Each new row is followed by what is left after taking away its nearest point in the smallest flat space through zero that holds the last named rows.

z924 (5 x 8)
[[ -2  14  -4 -17  13  10  -3  17]
 [-14   9 -19  10  -5 -17  18  10]
 [ 32  17  -4   6   4   3 -22  13]
 [  1  11  -9   6 -20  -2  16  10]
 [ -9  -3   0  -2  10  -7   4  -3]]
New rows:
[  1  -6  -5 -29   2  -2  -6   2] -> [  6  -7  -8 -16  -7 -11  -3  -1]
[ 2  0 -7 -7 -7  2 19 -5] -> [ 5 -3 -9 -4  2  2  4 -6]
[ -2  10 -13 -11   0  10   0  10] -> [ 2  0 -5 -3  0  1  1 -4]
[-12  31 -30   0   7   1   5 -18] -> [ -1  22 -14  -2   2   9   1 -30]
[31  1  1 15  7 14 14 -5] -> [ 7 -6 -9 11 12 16 13 -3]
[-11   5  -3  -2   4  -6 -20   4] -> [-5  6  6 -3 -6 -7 -7  0]

z716 (5 x 8)
[[-34 -30 -19 -12  -4 -11 -14  -7]
 [-26   6 -21  13  13  22  -1   3]
 [ -2 -17 -24  12  11  17  -1   6]
 [-35 -12  -2  -6   1   4  -6  24]
 [-32   4 -12  -9   5  -9 -26 -20]]
New rows:
[ 29  30 -24  -2   5  -2  -5   0] -> [  5  13 -22 -12  -6  -9   3  11]
[ -8  -9  -2 -11  -4  23  15   0] -> [  1  -2   4 -15   0  16   0  -5]
[ 11  -3 -15  -4  -9  -4  -5  10] -> [  3   7 -12  -4 -10  -3  -2   7]
[-25  -6  -2  19   5  -6  -9  17] -> [ -3  -1   3  20   0 -13  -2   2]

z559 (5 x 8)
[[ 21 -16 -13  14  13 -20  -8 -15]
 [ -5 -22 -10  -5 -12   6 -12 -18]
 [-19 -23  -9 -20   8 -15 -19  -4]
 [-26 -10  -4  22  -4 -28 -11  10]
 [  4 -29  -8   9   1   2 -34 -26]]
New rows:
[  6  -2  -5   0   5 -18   7 -20] -> [ -5   7   6  -1   1  -5   2 -13]
[-17  -8  10 -14   0 -20   7 -12] -> [ -4   1  17  -1   0  -8   6 -15]
[-11   4  -2  -1  -3   1   0   1] -> [-2  3 -3  0  1  0  0 -3]
[  2  -6  10  -3 -26 -18  14  -1] -> [  7  -3  19  -6 -11 -11  -2  -2]
[-5 -9 -3  1  7  6  0 12] -> [ 0 -9 -4  3  5  8  3  9]

z739 (5 x 8)
[[  7 -11 -20   2  -6   2   9   4]
 [ 30  -4  12   7 -13 -18 -29 -20]
 [ 15  -8  -6  -4 -22  -7 -10   0]
 [ 23  -1   3  -3  -1 -15  -4  12]
 [-10   8 -28   9 -13  23   2  -5]]
New rows:
[-12  12   7   8 -22 -12  35  -1] -> [ -1  14   8  15 -18 -16  28  -8]
[-19 -17  -9 -19  11  -6   3  -9] -> [ -3   2 -11 -13   9  -6  -9  -4]
[  9 -15   6 -12  -3  12   3 -11] -> [ 10  -2   5 -10   2  15   3  -4]

z816 (5 x 8)
[[  6   3 -15 -12   6  31   9  26]
 [  7   4  -1  -5  -3   9  10  -7]
 [  3  -7 -10 -15 -16  18 -21   4]
 [  3  20   7  -6 -12   0  -1  -1]
 [ -3  -5  -6   2   0   6   3   0]]
New rows:
[-14  19  -5 -17  14 -15  15   1] -> [-14   4 -12 -21   7  -9   3  -5]
[  9 -21   8   3  14   9   3  -8] -> [-1 -2 10  5  1  8 -2  0]
[  4  17 -16 -10   9 -14  16 -14] -> [ -2   8 -22 -11   6 -12  -1  -5]
[-19 -14   3  -5   5  14  13  14] -> [-12  -7  14 -10  -2   3   6   2]

z911 (5 x 8)
[[ -2  10   2 -31   5   3  -1 -10]
 [ 11   4   0   2  -8   1   7  -1]
 [ 19   9   0  14   1  -2 -17 -21]
 [ -5 -11  -5  12  -3  -3   0  24]
 [ 11 -20  16  10  -7  -3  20  16]]
New rows:
[ -4  -8 -20 -11  14  -2 -20  -1] -> [  4 -10 -12  -2   3   1   3  -5]
[  8  -2 -13   7  30 -23  10  -4] -> [  9   2 -16   1  25 -21  16   0]
[ 15  -5  16 -11   4   7   0  -3] -> [ 1  0  2  1  1  9 -1  1]
[-16  11  -1   5  16 -11 -14   1] -> [ -1  11   5   2   5 -10   3   4]
[ -3 -17   0  -7   9 -18  12  -8] -> [  2  -7 -12  -3   3 -17   6  -6]

z427 (5 x 8)
[[-11 -33 -10  -3  19  26  11 -18]
 [-19   1 -19   6  24   9  21 -11]
 [  5 -17  -5  44   3   4  10 -32]
 [ 18 -21 -16   1  -9  28  16  10]
 [  6  -1   4  -4 -20  -4  -8 -18]]
New rows:
[ 1  8  4  6 -7  9 23 12] -> [-5  2 14  0 -5  4 12  0]
[  3 -10  12  -4   6   9  -8  26] -> [-3  1  2  1 -2  3 -1  1]
[  5 -31  10  -9   8 -20   4  -7] -> [  7 -13  -2  -7   2 -23  15   0]
[  2   2  -5 -12  -2   3   7  18] -> [-1 -2  0  0 -1 -3  2  1]
[  3  11   2   2 -16  -9 -15   3] -> [-4  0 -5  3 -2  2 -7  2]

z868 (5 x 8)
[[-18  25  26  -3  -6 -31   1  -3]
 [  9  19 -17   2  16  -3  40  -4]
 [-18  30   5 -19   4  -2  -8  -9]
 [-13  18   9 -23  35 -16  22   2]
 [-22  40  17 -44  15 -10  30  -4]]
New rows:
[-17   2  -3  -9  -8   0  -4   3] -> [-11  -3  -8   0  -3  -3   2   5]
[-10 -15   0  10 -10   2  27 -12] -> [-19 -10  -1   6   0   3   7 -15]
[ 16  12 -19 -18 -25  16  14  -7] -> [ 8  0 -5 -7 -2 -8 -3  0]
[-13  17 -16  18  23  27 -22 -17] -> [-9  0 11 11  4 13  5 -4]
[-16  -1  -1  25  16   6   7   8] -> [-19   1   5  13   2  14   6   8]

z570 (5 x 8)
[[ 10 -14  21  15 -12  11  11  12]
 [  2   3  -9  -2   5 -13   1  -9]
 [ -7   1 -25  22 -20   1  -4   6]
 [ 15  -9   6   0  20  16   9   8]
 [ 20 -29 -19  -3 -25   8  -3   1]]
New rows:
[ 12  -9 -12  -3 -35 -10 -17  -3] -> [ 9  6  2  1 -1 -2 -8  4]
[-7  4  9  6 -8 -6  3 -3] -> [-1  0  0  0  0  1  1 -2]
[ -4   6  -3   6  -5   4  -8 -18] -> [  2   2   2   6   0   9  -4 -16]

z665 (5 x 8)
[[ -5  18 -13  -1   1  -5 -11  15]
 [ 10   4  10   9  16  -3  19  -6]
 [ 15  -1 -19  -8  -4  -2  12  13]
 [ 25  11 -11   7  -1   6 -20   5]
 [  1   6   8 -12 -21   7 -21  11]]
New rows:
[  5 -10 -11  15   5  -8  16   0] -> [ 0 -3  1 10 -6 -4  1  5]
[ 21  -4  15   3 -10 -28  -2  -7] -> [  7  -3   4   2  -9 -33  -5  -4]
[  6 -16   4   0 -11  11  -6   1] -> [-1 -3  1  4  1  3  0  6]
[-18  -2   0  15  -7  -2  -7 -16] -> [ -1   4  -2   8 -11  -2   4  -4]
[-24 -12  22 -22  -3 -11 -10  -5] -> [  4  -4   3 -12   9 -12  -7  -1]

z378 (5 x 8)
[[ -9   2  -2 -15  18  20   6 -11]
 [  0 -18 -22   1  11  -5  21 -26]
 [ -2   4  12   5 -21  -4 -12  38]
 [  7   8 -13  12   4  -3  16 -26]
 [ 24  -5  18  19  12   4  12 -12]]
New rows:
[-1  6 15 20 10 -1  8  7] -> [-11   2   4   7  10  -7   1   2]
[  1   4  22 -19  -9 -12   4   1] -> [  0   4  13 -16  -8 -10  16  -3]
[10 19 -5 -5 -7 25 24 20] -> [ 16   2  -5 -13  -4   1   3   2]
[-13   2 -12  15  10 -27 -24   5] -> [-11   2  -5  17  22  -6  -8   7]

z628 (5 x 8)
[[-24  -1   7  -3 -12  -9   0 -13]
 [-24 -34  20  13 -26  -8  15   1]
 [-34 -16  15   9 -18 -21  44   4]
 [-25 -22   1  19 -11 -14  11 -14]
 [-27  -5  17   5 -23  -6  22   3]]
New rows:
[ -5   9  -9   5  -7   2  -5 -25] -> [ 6  0 -1 -3 -5  2  5 -8]
[ 31  -2   7   0  11  18   4 -11] -> [ 10   0  12  -1   2   9  11 -20]
[ 3 17 -1  7 -7 11 -6  3] -> [ 1  1  0  1 -1 -2 -1  1]
[-1  2  0  0  4  3 19  6] -> [-1 -2  0 -2  2  5  2 -2]

z419 (5 x 8)
[[ -8 -14   6 -15   8  22 -15   8]
 [  5  -9  -2  -1  20 -11  16  -6]
 [ -1   8  29 -14   5   2   2   1]
 [-10  -3  -3 -12  14  -4   9  22]
 [  9  16 -16  -3  -8  -8 -12  -8]]
New rows:
[  4   8  -5   1   3 -25  36  -1] -> [ 0 -1 -3 -7 -6  4  7 -3]
[  2 -11  25  24  12 -15  -2  11] -> [  6  -4   8  14  10 -13 -19  10]
[ -5  -1   5  -3 -31  -4   6  -3] -> [ -2  -9  -2 -13 -13  -5   6  -5]
[ 15  -7   2   5 -11  13   7   6] -> [17 -2 -1 -4 -5  7  7  7]

z985 (5 x 8)
[[-30 -20 -29   1   8  -6  11  -7]
 [ -5 -26   8 -18  -4   4  39   4]
 [  0   3 -28  20  11 -17 -31  19]
 [  5 -14  -6  12 -18  -5   0   0]
 [  7   0  -1   1 -17  -9 -11   8]]
New rows:
[ 4 15 18 -6 16  8 11 13] -> [-5  5  2  5 -2  0  4  4]
[  2  10  -1 -11   9 -19  10  16] -> [  2   8  -1   4   0 -12   9  -3]
[ 15   6 -11  -2 -20 -16 -10  20] -> [ 5  7 -7 -1 -2  0  6  0]

z818 (5 x 8)
[[ -2   2 -11  -1  24  -3  15   7]
 [-16 -19  -1  14  -8   2 -12 -18]
 [ 11  -1   9  21  -4   7  14   6]
 [-18   8  29  -1  -5   2 -18  15]
 [ 11   4   8   2 -13 -26  15  -7]]
New rows:
[  2   1  -8  -2   1 -11  -4   1] -> [ 2  0 -4  4  0 -4 -5  4]
[-11   6  -5 -11  -2   0 -17   0] -> [-2  4 -4  3 -2 -1 -1  1]
[ -2   8  -7 -24  -7 -14  -4 -31] -> [ -2   9   5  -2   3   6   4 -12]
[-19 -19   8 -28 -27  -2   3   2] -> [-11 -19   2 -17 -13   7  20  10]

z881 (5 x 8)
[[-29 -18  13  33  -8  -8   4   2]
 [ -8 -15   8  -5   8   0  20   0]
 [  5  10  24   0 -20 -19   8 -26]
 [  5   5  17  18 -12 -27  17  15]
 [ -9  -4 -11   0 -12  -5  14  -2]]
New rows:
[ -2   3  -7   7  11 -18  20  -7] -> [ -1   6  -8   8  16  -9   3 -10]
[-15  19  12  10   1  -1  -6  -9] -> [-12  16   1   0   7   2   5   0]
[  1  -1  12 -15 -12   8 -19 -11] -> [ -2  -6   6  -9 -11   2  -6   8]
[  6 -21   2  12   6 -15   8  20] -> [  8 -13  -4   0  -1  -7  -5  -3]
[ -2 -19 -14   2  10   1  16 -13] -> [10 -6 -8  9  7 -5  2 -9]

z254 (5 x 8)
[[-15  -4  -6  29  13 -14  -2   7]
 [ -3  23  -1  12   9   3  -2 -24]
 [ 11  27 -13   2 -21  19 -16   1]
 [ 32   3  -7   8 -19   1   3 -27]
 [ 22  -2   9  13   8 -17 -15   9]]
New rows:
[ -5  15 -12 -15   7 -36   1  -5] -> [ -3  13 -18 -17  -4 -31   1   0]
[  9   5   2  -5   1 -18 -14   6] -> [ -3   3  -5  -6  -3 -12  -3  -2]
[ -8  -6  -8  -9   7 -14 -11 -10] -> [ -4  -4 -12  -9   0 -10 -14  -7]

z661 (5 x 8)
[[ -4 -22 -12  -5  12   9  18 -22]
 [ -5  -7 -22 -24   4  -9   1  13]
 [-12 -21 -12  -3  -8  -7   6  11]
 [ -2 -11  12 -19  -7   6  13 -27]
 [-20  -4   9 -21  -7  11   2  16]]
New rows:
[  1  -4  -3  -6  12 -18  10 -21] -> [ -9   2   6   1   8 -11   4  -1]
[-7  4 -7  0 33  1  1  8] -> [ -5  -1   8   0  10 -10   1   0]
[ 16   1  -3 -14  28  -4   4  27] -> [ 15 -10  14  -3  11  -5  10  12]
